The same things were measured in two ways. Each way mixes the same 10 hidden numbers, adds some noise and spreads widely along 5 directions of its own, which tell nothing about the thing.
In the rows, 128 means zero.
Some things both ways: the first way, then the second way.
[139 123 153 127 139 140 131 136 161 131 138 130 120 114 111 148 116]
[100 164 115 122 149 132 166 140 125 129 112  79 157 125 111 112  89  96
 117 119 118]

[ 94 147  81  73 200 127 136 140 121 147 125 100 127 163 147 147  97]
[110 108 141 122 138 131 148 172 138 149  99  85 114 140 113 121 149 121
 135 102 101]

[139 105 157 154 100 127 121 117 129 131 126 145 156 128 129 138 145]
[127 141 150 129 141 158 141 145 131 133 119 128 124 145 146 106 138 124
 152 119 128]

[146 130 115 164 140 136  69  86 129 135 121  89 149  90 104 103 127]
[119 133 124 133 151 170 147 108 133 136 117 129 137 118 144  99 132 152
 134 128 134]

[115 140 114 120 148 120 143 138 110 119 123  89 112 131 116 130 118]
[114 123 122 112 141 152 145 127 153 128 123 100 135 132 102 128 126  91
 124 171 116]

[138 140 123 123 134 114 119 135 121  98 137 117 125 120 102 121 149]
[ 97 137 112 118 145 167 166 144 125 102 114 122 149  76  95 106 105 138
  98 131 147]

[105 140 197  53 129 140 172 186 159 150 120 117  91 160 164 180 159]
[119  91 105 158 117 100 139 105 112 128 101 130 137 131 162 137 140 153
 126 110 140]

[155 111 123 117 144 135 125 113 123 133 126 126 129 113 102 136 116]
[ 93 113 118 118 148 106 128 117 108 138 106 100 144 103 128 132 125 119
 113  82 157]

[128 142 149 150 134 120 148 120 113 133 118 112 115 126 120 144 116]
[ 98 170 132 119 136 159 185 156 152 139  97  65 132 150  96  90 120 110
 111 130  96]

[152 127 147 160 109 137 138 108 123 116 121 149 132  96 110 108 162]
[128 107 137 183 137 116 120 169 135 141 123  86 148 157 115 135 130  73
 125 145 122]

[144 130 131 125 133 117 122 103 163 114 144 100 106 119  83  96 126]
[111 130 133 144 121 114 138 150 141  88 157  97 173 121  94 126  97  37
 120 165 151]

[111 139 159 148 121  94 152 141 101  97 139 136 126 154 129 151 137]
[127 130 109 150 143 164 148 151 121 137 115 108 129  89 181 128 150 155
 137 121 129]

[136 120 164 165  87 128 120 132 166  83 125 148 152 103  91 115 165]
[ 83 139 137 141 122 125 180 206 156 117 110  48  98 113 105 112 126  99
 107  86 105]

[ 86 130 141 142 124 154 110 150  95 106 109 141 155  93 163 133 160]
[ 89 108 143 116 109 135 160 147 166 119  95  91  63 132 133 120 148 128
 144 106 100]

[123 135 129 139 145 115 153 124  98 136 129 104 131 153 124 145 108]
[123 129 150 107 151 141 132 112 154 133 110 122 102 125 135 140 155 125
 149 142 133]

[142 154 171 108 142 113 136 117 185 127 179  98  81 145  86 139 116]
[ 91 144 122 137 121 120 169 166 133 103 115  59 146  85 114 126 116  89
 117 121 138]

[109 116 138 118 132 141 155 132 115 130 149 140 121 125 151 132 145]
[106  95 132 147 104 105 149 187 109 135  78  66 144 114 124 127 132 101
 137  97 116]

[129 122 138 128 135 151 125 133 133 135 106 145 163 124 136 144 140]
[112 130 158 137 145 113 136 148 150 132 118 107  93 163 124 128 132 105
 136 105 120]

[102 159 165  84 149  94 199 155 140 109 126  87  76 172 114 150 132]
[102  91 136 136 121 112 144 138 172 129 113  79  88 128 117 132 160 110
 130 125 115]

[106 158 132 147 171 141 112 139  85 146  96 133 146 130 166 159 103]
[154 165 113 178 161 131 145 114 114 146 149 118 195 147 165 120 112 100
 127 148 142]

[126  92 146 149  62 150 102 107 195  93 112 137 174 114  74  85 133]
[116 131 122 159 124 140 131 126 120 102 119 147 108 120 177 139 138 137
 133 125 156]

[ 94 127 106 105 135 156 113 130 107 116 129  92 127 115 120 103 100]
[ 92 121 135  96 105 150 163 124 127 116  83 100 155  87  97 109 133 105
 113 138 147]

[130 118 101 148 140  91 172  70 128 120 118  78 157 164  72 102 108]
[120 103 140 168 140 116 116 132 145 125 117 128  83 119 169 163 159 119
 134 114 143]

[144 101 143 111 122 103 177 106 137 141 153 110 120 171 102 148 113]
[ 95 116 163  97 125 118 125 150 146 125 101  94  88 135 122 142 151  94
 147 105 130]

[115  87 148 144  82 134 134 112 156 117 140 112 157 123 112 103 152]
[108  97 103 165 102 116 146 134  82 106  88 134 145  62 190 141 133 152
 129  89 162]

[130 165 131 116 167  86 128 145  91 133 123 102 110 171 138 179 116]
[113 123 125 105 161 147 134 123 157 134 135 108  89 111 152 132 168 160
 136 115 135]

Other things, the second way, with their names:
<352>: [132  98 113 146 153 132 139 164 123 190 106  82 131 173 136 123 163 150
 123  99  90]
<2>: [114 113 130 148 125 106 151 153 116 136 112  86 155 110 139 117 134 109
 126  97 137]
<657>: [100  96 151  84 145  94 100  94 168 112 139 122  62 149 146 157 142 103
 173 115 138]
<1165>: [ 99 118 136 133 130  99 146 131 132 111 100 100 110  97 145 138 135 128
 134  89 149]
<1130>: [ 82 124 161 100 124 101 115 106 149  93 107 126  83 140 104 143 132  95
 130 120 174]
<560>: [159 132 123 148 161 166 142 121 134 164 133 103 180 120 159 117 138 109
 153 163 115]
<287>: [122  85 131 175 119  94 118 141 144 107 145 114 133 134 131 148 119  62
 134 143 131]
<854>: [142 112 115 142 151 122 153 163 113 145 125 110 190 146  93 110 104 104
 123 128 111]
<1200>: [125  75 125 140 148 124 110 101 126 161 113 129 118 145 161 127 149 140
 143 103 129]
<1264>: [ 85 184 108 116 140 152 163 132 114  94 120 113 138 112 130 110  89 125
 103 115 154]
<1374>: [ 79 160 135 132 114 102 174 150 118  89 115  64 166  74 113 102  88  75
 110  90 166]
<227>: [ 98 109 159 110 140 117 142 141 163 118 113 108  68 124 119 125 129 117
 158  90 115]
<360>: [104 111 137 111 143 142 146 149 133 150  84  98  81 126 150 121 156 170
 151  81 109]
<622>: [ 75 119 128 141 106 103 165 139 120 101  53 100  98  93 117 131 126 164
 104  83 146]
<274>: [ 86 122 154 111 111 119 153 166 131 117  93  84 115 121 116 108 135 114
 135  86 130]
<1367>: [101 129 126 162 117 109 146 174 111 103 133  98 165 114 115 118 105  75
 102 112 151]
<741>: [ 99 102 132 106 141  97  91 123 149 106 151 110 112 135 114 171 129  51
 126 147 160]
<345>: [127 118 118 166 137 127 161 141 106 146  99 106 154  87 169 108 158 181
 121  78 147]
<597>: [106 118 121 128 145 135 141 146 148 126 126 107 121 140 102 126 130 116
 104 133 126]
<452>: [ 95 101 149 112 136  99 144 128 151 109 114 105  97 106 115 121 131 138
 140  83 149]
<253>: [104 139 131 154 143 128 160 145 142 147 126  75 115 121 156 101 145 119
 108  86 125]
<864>: [ 89 155 109 100 140 121 153 115 117 115 144  96 167 118 136 113  86  72
 117 112 147]
<1099>: [131 108 138 157 151 122 110 149 125 147 139 109 141 147 141 135 147 101
 138 118 138]
<644>: [104 170 110 123 142 126 153 141 106  80 134 134 150  90 136 138  96 121
 114 123 174]
<611>: [ 81 125 103 116 126 121 184 132 138 102 107  92 126  89 115 110 107 142
 110  97 121]
<836>: [100 125 123 119 122 102 123  94 123  85 123 141 138 118 125 141 125 118
 117 135 190]
<256>: [ 97 166 119 133 139  87 165 144 131  97 125  73 137 117 126 126 105 121
 130 101 154]
<1231>: [ 85 115 149 118 132  84 145 148 163 133 111  63  84 129 114 137 151  92
 124  81 126]
<946>: [128 137 125 168 157 118 140 130 146 147 147  90 147 129 131 137 142  85
  97 131 142]
<847>: [131 121 126 163 155 109 104 125 127 137 134 120 116 156 169 160 139 121
 145 122 149]
<6>: [108 161 151 157 134 113 145 137 145 107 136 122 115 170 123 118 113  88
 113 122 146]
<477>: [124 119  94 154 128 135 146 166  82 146  87  97 184 114 142 133 122 122
 118 123 120]
<947>: [141 129 119 132 169 148 138 146 123 167  99  95 133 131 158 130 144 166
 163 117 108]
<1380>: [130 102 112 162 148 106 110 114 119 116 126 135 147 130 133 149 106 115
 141 141 149]
<1110>: [ 92 169 133 122 143 154 179 158 160 118 142  73 136 125  84  85 109  87
  96 125 121]
<547>: [ 97 134 155 129 115 110 135 140 160  93 126 106 108 145  98 141 126  64
 121 148 146]
<322>: [121 151 120 109 154 138 162 141 118 128 125 103 181 125 106  99  85 109
 139 128 122]
<1097>: [136  98 134 180 142 104  93 135 123 138 129 128 140 158 144 155 137  78
 129 139 147]
<1272>: [111  94 126 131 136 104 115 120 136 124 112 104  95 102 167 161 159 137
 146 102 152]
<513>: [117 110 102 160 144 119 133 135  97 136  92 110 150 105 141 144 122 139
 117 115 142]
<135>: [114  98 115  89 144 117 105 103 125 120 132 129 137 139 127 160 122  98
 148 155 140]
<638>: [110 131 136 118 146 115 137 128 154 108 153 105 132 138 102 123 113  86
 132 141 140]
<1318>: [128 160 137 107 168 150 136 144 150 119 159 111 154 156 100 116  94  71
 147 162 119]
<1229>: [ 86 121 131 138 102 103 151 141 131  85 122 103 137 110 110 132 117  69
  98 125 158]
<964>: [118 124 108 160 128 133 148 163 107 121 115 111 172 117 128 134 100  87
 114 137 126]
<1060>: [145 121 113 154 142 138 138 138 122 156 125  87 182 126 141 124 146 110
 129 149 129]
<1197>: [101 117 125 158 115  78 158 152 130 100 136  84 159 122 110 131  82  46
 120 116 131]
<1330>: [127 145 143 116 154 113 118 114 130 114 135 148 119 189 129 134 115 121
 156 132 148]
<587>: [123 115 111 138 138 115 115  92 114 103 141 150 132 100 191 161 118 111
 151 132 164]
<374>: [136  99 110 148 139 117 123  96  96 156 104 131 167 129 176 142 130 121
 145 124 136]
<1386>: [144 103 128 144 154 165 123 122 142 152 107 145 108 168 143 129 144 145
 156 155  97]
<319>: [143 133  85 184 153 114 153 162  98 135 126 104 177 123 158 136  95 133
 131 116 119]
<80>: [114  84 135 142 156 100 102 114 144 171 108  73 100 105 168 162 184 116
 141  96 144]
<559>: [ 92  87 130  94 147 103 135 148 150 139 110  64  83 100 147 138 142 136
 167  69 106]
<281>: [128 129 123 150 144 171 158 159 127 160 116  95 156 141 130  92 139 122
 121 123 104]
<565>: [137  92 115 154 143 123 115  96 135 139 156 129 163 136 163 128 110  73
 153 148 124]
<588>: [102 130 171 104 139  95 135 148 174 118 147  62 106 151 109 124 138  55
 152 114 130]
<226>: [102 155 126 113 145 156 158 137 131 140  96 103 123 143 119 113 125 136
 115 119 120]
<1077>: [107 106 135 124 136  79 120 115 131 116 112 108 126 126 118 155 124 101
 133 116 157]
<489>: [ 92 162 120 128 131 109 155 110 117  84 124 130 141 105 130 130  99 111
 108 117 179]
<122>: [106 162 104 109 159 105 115  80 106  89 155 151 158 102 146 163 104  88
 105 142 205]
<252>: [ 87 144 132 102 123 160 156 156 117 123  76 100 126 106 111 120 125 122
 115 121 134]
<156>: [102 105 142  91 156  84 106  90 161 117 134 106  93 139 131 152 142 112
 155 113 159]
<965>: [105 120 119 132 146 115 136 129 121 119 108 110 135 103 126 138 120 130
 122 111 155]
<749>: [ 89 147 147 127 134 142 185 176 145 134  79  78 107 115  96 101 127 128
 104  88 105]
<1102>: [107 129 118 143 115 146 165 153 117 138  79  89 162 132  97 107 138 127
  98 142 127]
<1238>: [119 116 141 177 120 103 122 145 131 102 146  99 171 113 122 132 103  37
 132 150 156]
<72>: [ 91 131 116 127 122 102 164 134 122 107  96  90 140 110 110 121 117 140
 117 104 148]
<327>: [132 148 116 153 149 170 164 164 108 168  91  90 162 126 142 103 141 149
 119 115 109]
<1291>: [103 147 115 130 144 132 152 144 126 104 117 117 141 115 100 131  98 109
 108 136 138]
<979>: [123 117 141 122 147  88  99  78 139 121 145 123 135 157 146 144 126  82
 154 133 167]
<467>: [107 109 102 103 140 133 122 111 115 124 122 108 152 100 140 140 131 114
 134 137 149]
<1218>: [121 142 123 136 157 145 135 168 114 121 111 127 119 118 142 145 104 122
 145 119 127]
<543>: [ 99 152 123 139 125 137 165 118 101  88 101 154 150  84 134 111  89 137
 110 111 167]
<610>: [ 93 121 150  81 142 152 147 137 156 140  98  99  91 140 100 100 143 142
 144 107 113]
<722>: [116 115 157 127 149 107 115 128 169 142 130  90  98 174 125 145 137  63
 148 130 113]
<678>: [ 91 110 129 116 137 101 106  94 151 102 143 122  80 110 151 156 149 111
 125 115 175]
<369>: [142 136 130 159 149 186 138 164 114 163  93 127 119 109 184 137 171 149
 136 125 117]
<867>: [132 111 116 157 140 109 127 105 122  98 134 155 144 116 145 148 110 125
 135 139 161]
<487>: [127 117 103 153 143 108 114 113 120 125 147 119 144 130 166 147 143 122
 124 135 165]
<651>: [118 124 136 136 143 164 134 130 135 161  89 113 113 169 127 119 138 117
 130 138  97]
<1223>: [ 97 140 121 135 122 117 157 132  90  77 100 162 157  99 114 119  86 136
 107 105 177]
<1293>: [ 85 150 143 127 123 119 182 168 148 126 100  65 109 137  99  99 130 113
 105  87 114]
<723>: [122 122 110 131 152 143 138 100 103 161  78 129 158 142 139 121 101 138
 140 128 111]
<1214>: [105  84 130 137 127 111 116 155 135 130  95 101  61 111 174 160 179 161
 152  82 134]
<948>: [109 145 151  99 147 146 147 178 157 132 104  84  99 133  96 134 140 106
 136 132 111]
<204>: [141 100 137 164 145 158 121 130 141 175 108 112 129 165 135 121 179 132
 119 141 119]
<1353>: [ 86 126 133 108 128 136 145 132 142 105 106 107  95 110 117 120 132 140
 127 113 141]
<896>: [114 105 141 139 139 145 139 176 156 172 101  53 100 162 122 124 162 110
 141 121  78]
<1106>: [124 128 112 160 136 138 161 154 117 148 104  93 169 134 113 113 126 121
 107 131 116]
<1347>: [108 174 122 140 138 155 169 170 114 113 140  95 188 116 103  92  95  81
 100 135 142]
<1376>: [131 146 128 117 166 160 141 124 136 140 107 138  95 161 153 112 134 188
 163 117 113]
<1280>: [155 108 123 152 155 155 121 146 131 158 125 139 141 187 136 131 122 109
 154 160  87]
<579>: [117  89 125 136 140 113 112 138 125 135 113 109 114 108 162 151 148 128
 150  99 142]
<873>: [109 157 140 117 146 121 167 137 130 112 106 103 125 119 132 104 106 149
 161  99 132]
<753>: [104  95 175 130 137  87 102 112 163 154 131  85 100 158 123 141 163  47
 128 108 145]
<533>: [130 134 128 161 144 160 137 110  88 169  68 131 146  95 192 127 157 160
 120  98 154]
<190>: [105  85 147 150 120 133 138 152 141 153  91  91  91 123 144 113 206 164
 117  82 138]
<215>: [ 92 150 115 117 145 143 183 123 136 120 111  96 137  87 115  99 120 142
 103 105 140]
<335>: [113 111 123 161 152 121 140 138 137 170 107  82 105 144 170 122 143 134
 133  73 101]
<81>: [ 95 133 124 146 101 151 168 116 134  72 120 153 129 114 118 103 113 128
 102 149 159]
<835>: [135 115 129 118 163 144 124 130 163 126 153 115 116 130 133 135 129 106
 165 159 115]
<296>: [ 99 145 162 111 143 128 131 141 164 114 107  94  84 140 102 132 153 115
 132 125 151]
<969>: [107 152 139 140 141 117 161 122 141  98 157 117 154  89 132 104 108  85
 117 110 166]
<898>: [116 107 157 134 126 132 124 145 168 144 114  70 100 158 123 120 170 102
 148 139 123]
<1032>: [121 121 128 168 120 152 165 142 102 150  99 110 186 111 135  83 138 126
  98 104 147]
<161>: [ 94 125 134 110 132 140 142 142 119 147  73 100 119 135 115 137 128 111
 115 110 116]
<355>: [124 115 111 161 144 113 102 127 118 120 169 115 146 108 188 163 130  64
 132 134 163]
<736>: [115 111 122 112 144 127 147 136 142 151  98  89 124 140 126 137 133 108
 135 128  99]
<814>: [109 114 152 128 134  93 113 140 136 100 165 112 155 143  99 132 110  36
 126 128 168]
<732>: [112 125 140 122 150 151 135 123 132 127 110 140 112 131 127 111 125 149
 141 115 135]
<399>: [114 121 133 136 119  87 128 145 124 102 124  91 164 148 100 144  94  47
 141 151 143]
<1290>: [ 96 158 123 153 128 145 181 157 121 123  95  85 168 123 103  84 103 119
  98 114 128]
<684>: [102 147 127 128 120 111 153 133 130  99 149  92 155 106 144 128 111  60
 125 130 153]
<464>: [102 121 154 102 140 108 136 119 186 140 134  66 102 149 104 129 140  62
 138 135 112]
<1178>: [ 93 131 159 100 145 144 131  89 168 107 117 136  91 130 102 116 132 112
 131 138 154]
<665>: [ 84 155 102 138 133 120 163 158 119  89 135  90 155  88 105 124  98 107
  85 122 163]
<1361>: [127 162 134 148 141  96 149 161 129  84 155 115 159 149 113 135  75  63
 144 143 137]
<779>: [143  98 102 154 145 140 155 132 114 175  97  98 166 127 153 122 151 151
 133 121 102]
<392>: [ 88  99 140 113 139 119 119 143 170 148 143  53  84  92 150 142 190  91
 117  90 144]
<1240>: [110 130 128 144 153 119 148 125 104 148  92 101 129  77 177 130 143 148
 128  62 155]
<61>: [119 118 133 124 141 107 115 102 126 134 123 121 130 142 152 137 138 113
 145 111 157]
<650>: [123 148 103 131 142 135 142  94 115  90 131 159 157 108 147 137  86 124
 139 158 154]
<324>: [120 161 142 100 152 159 158 108 152 114 127 145 107 160 129  97 115 149
 150 134 120]
<880>: [139 131 106 195 163 112 133 121 137 141 161 117 143 158 174 133 101  90
 130 123 115]
<294>: [134  96 126 113 148 177 109 108 132 155 123 148 119 134 174 128 166 146
 158 144 124]
<712>: [ 90 144 153 147 113 131 192 159 147 114  76  93  86 116 119  98 148 159
 107  79 126]
<797>: [107 184 152  99 153 115 130  80 143 101 126 137 115 155 134 136 104  97
 143 136 171]
<725>: [131 105  97 171 141 105 126 130 109 115 140 125 161 113 156 147 107 118
 135 129 148]
<772>: [110 164  97 139 133 175 145  90  89 118 100 152 158 111 168 124 115 139
 101 147 163]
<800>: [102 114 120 144 125 105 143 155 118 108 121 107 161 135  87 124 114  97
  98 126 147]

Some of these things the first way, each followed by its name:
[133 101 110 125 146 135  91 111 133 137 121 114 138 102 113 131  91] -> <864>
[148 128 146 127 136 106 185 121 124 123 131 127  97 130 111 131 152] -> <1380>
[136 128 162 138 130 135 168 126 110 140 115 157 127 150 123 166  92] -> <797>
[139 128 142 122 101 119 121 102 160 121 110  96 137 145  85 103 126] -> <190>
[126 139 169 119 139 119 112 138 167 103 121 117 135 135  99 133 127] -> <969>
[139 111 136 160 102 121 129 112 102 105 115 154 150 111 121 115 157] -> <1367>
[156 138 160 119 151 134  95 109 190 162 149  53 104 111  89 138 112] -> <464>
[138 161 182 113 149 132 121 117 151 175 143  80 127 160 141 166 149] -> <712>
[114 148 136 103 132 134 108 141 200  66 106 134 124 117  61 102 100] -> <1110>
[ 62 131  90 113 125 142 180 149 150  74  75 143 117 138  99  78  76] -> <72>
[115 137 125  94 122 145 126 166 162  88  94 140 132 119 100 119 132] -> <597>
[153 111 119 163 111 126 127  98 131 135 111 109 144 120  93 120 114] -> <226>
[113 110 154 109 100 176 109 171 165  98 125 164 153  96 127 130 164] -> <964>
[139 113  87 183 146 104 137  84 123 153 117 103 151 132 122 109 116] -> <1361>
[142 117 165 141 116 121 109 136  99 100 136 164 149 114 124 157 146] -> <355>
[116 123 113 110 151 137 128 109 132 133 129 108 150 140 119 121 114] -> <543>
[125 126 162 104 110 154 122 139 181 119 120 139 136 133 102 134 115] -> <489>
[ 87 132 103  97 161 135 141 154 112 109 112 150 141 143 143 143 109] -> <360>
[118 136 120  81 135 133 158 112 183 136 126  73  97 163  81 107  88] -> <1102>
[127 132 117 123 139 113 165 133 124 112 121 125 123 142 106 133 126] -> <1291>
[115 177 152  27 202 106 163 166 162 132 145 116  61 182 128 181 106] -> <638>
[127 111 131  62 138 132 146 156 165 140 144 105  93 146 119 154 110] -> <135>
[125 136 147 125 127 125 149 130 156 127 108 119 126 148 109 136 119] -> <1293>
[127 108 149 183  94 142 125 115 194 115 122 138 143  99  99  95 127] -> <873>
[131 133 116 155 158  83 174 137  57 114 121 150 114 142 142 154 122] -> <1318>
[154 130 175 164 100 101 146 130 129 112 121 106 116 124  94 137 146] -> <215>
[111 121 136  84 152 138 145 145 126 117 105 137 125 118 133 138 136] -> <1200>
[107 146 132  88 162 129 133 156 145 117 127 134 111 134 140 146 133] -> <725>
[116 158 141 103 146 133 134 157 154  96  91 123 140 150  92 142 104] -> <946>
[124 132 119 140 136 129 169  93 104 143 124  96 127 140 122 118 129] -> <622>
[129 107 142 104  94 137 156 164 130  66 113 183 127 116  93 125 133] -> <741>
[165 139 156 166 107 120 143 101 114 132 131 137 124 136  98 130 128] -> <296>
[128 143 140 106 153 124 127 128 135 132 144 113 115 143 118 147 117] -> <1272>
[119 121 122 113 137 137 147 178 128 126 101 142 129 120 154 143 159] -> <854>
[119 131 143 133 119 148 141 147 115 106  96 186 146 127 134 144 127] -> <847>
[151 142 177 137 120 170  82 128 127 149 103 162 162 108 147 157 156] -> <6>
[159 135 147  88 132 139 118 134 160 149 130 115 107 123 121 140 155] -> <800>
[137 130 145 108 130 174 108 150 155 143 127 131 129 101 132 140 138] -> <1077>
[155 158 161 145 158  93 157 111 143 169 148 104  80 162 124 167 109] -> <256>
[130 151 156 133 155 132  85 132 117 124 108 124 157 116 131 157 134] -> <253>
[ 96 116 122 108 138 151 141 172 118 121  99 159 150 119 167 146 157] -> <1280>
[ 87 146 119  66 173 160 108 167 196 143 116  71 121 136 126 136  98] -> <779>
[162 124 103 154 141 117  89  87 128 160 148 102 149 144 111 138 108] -> <644>
[125 127 120 161 109 125 144 119  66 110  72 130 153 120 123 112 138] -> <204>
[110 131 148 132 130 167  83 156 115 124 115 148 152  94 162 139 148] -> <2>
[ 98 117 151 103 124 136 179 178 147 116 119 120 121 140 129 157 129] -> <736>
[172 139 121 104 174  93 137 103  73 183 146  94 112 181 125 195  88] -> <122>
[102 154 156  77 145 149 129 177 106 100 125 170 113 132 153 165 138] -> <1353>
[134 125 176 131  83 117 153 152 138 103 101 154 113 135 110 140 135] -> <487>
[135 140 115  96 180 127 137 124  49 176 136 134 131 153 193 179 153] -> <1223>
[124 116 100 161 106 123  99  74 119 125  99  69 155 112 103  72 140] -> <81>
[114 167 169  93 161 106 167 167 104 132 139 121  77 169 152 179 121] -> <1060>
[146 140 159 114 139 148 100 127 173 149 148 109 115 111 119 148 139] -> <896>
[117 128 125 122 125 151 107 138 126  98 114 178 146 115 112 138 103] -> <1264>
[119 119 173 107  92 161  95 163 252  96 127 102 126  85  80 106 154] -> <611>
[108 153 177 105 140 112 154 195 129  87 136 159  98 134 143 167 157] -> <835>
[ 79 127 117  51 155 146 115 168 144 100 123 130 134 150 133 143 102] -> <294>
[146 121 140 162 136 106 138  71 147 120 151 101 115 123  74 100  98] -> <1374>
[ 78 114 137 101 138 137 146 167 147  70  99 137 132  99 120 111 131] -> <565>
[121 126 128 108 149 103 170 112 166 137 141  81  99 160  98 129 101] -> <650>
[123 150 110 136 177 134 115 134 124 151 137 121 125 129 144 151 107] -> <947>
[126 112 152 103 130 131 145 149 148 125 126 137 121 126 128 151 134] -> <657>
[160 108 144 201  88  77 165  95  72  96 116 151 131 126  99 115 142] -> <1347>
[123 133 156 170 100 155 124 134  92  97  96 176 142  83 135 116 153] -> <1290>
[133 120 103 124 186 149 136 106  92 179 132  97 128 107 153 148 120] -> <723>
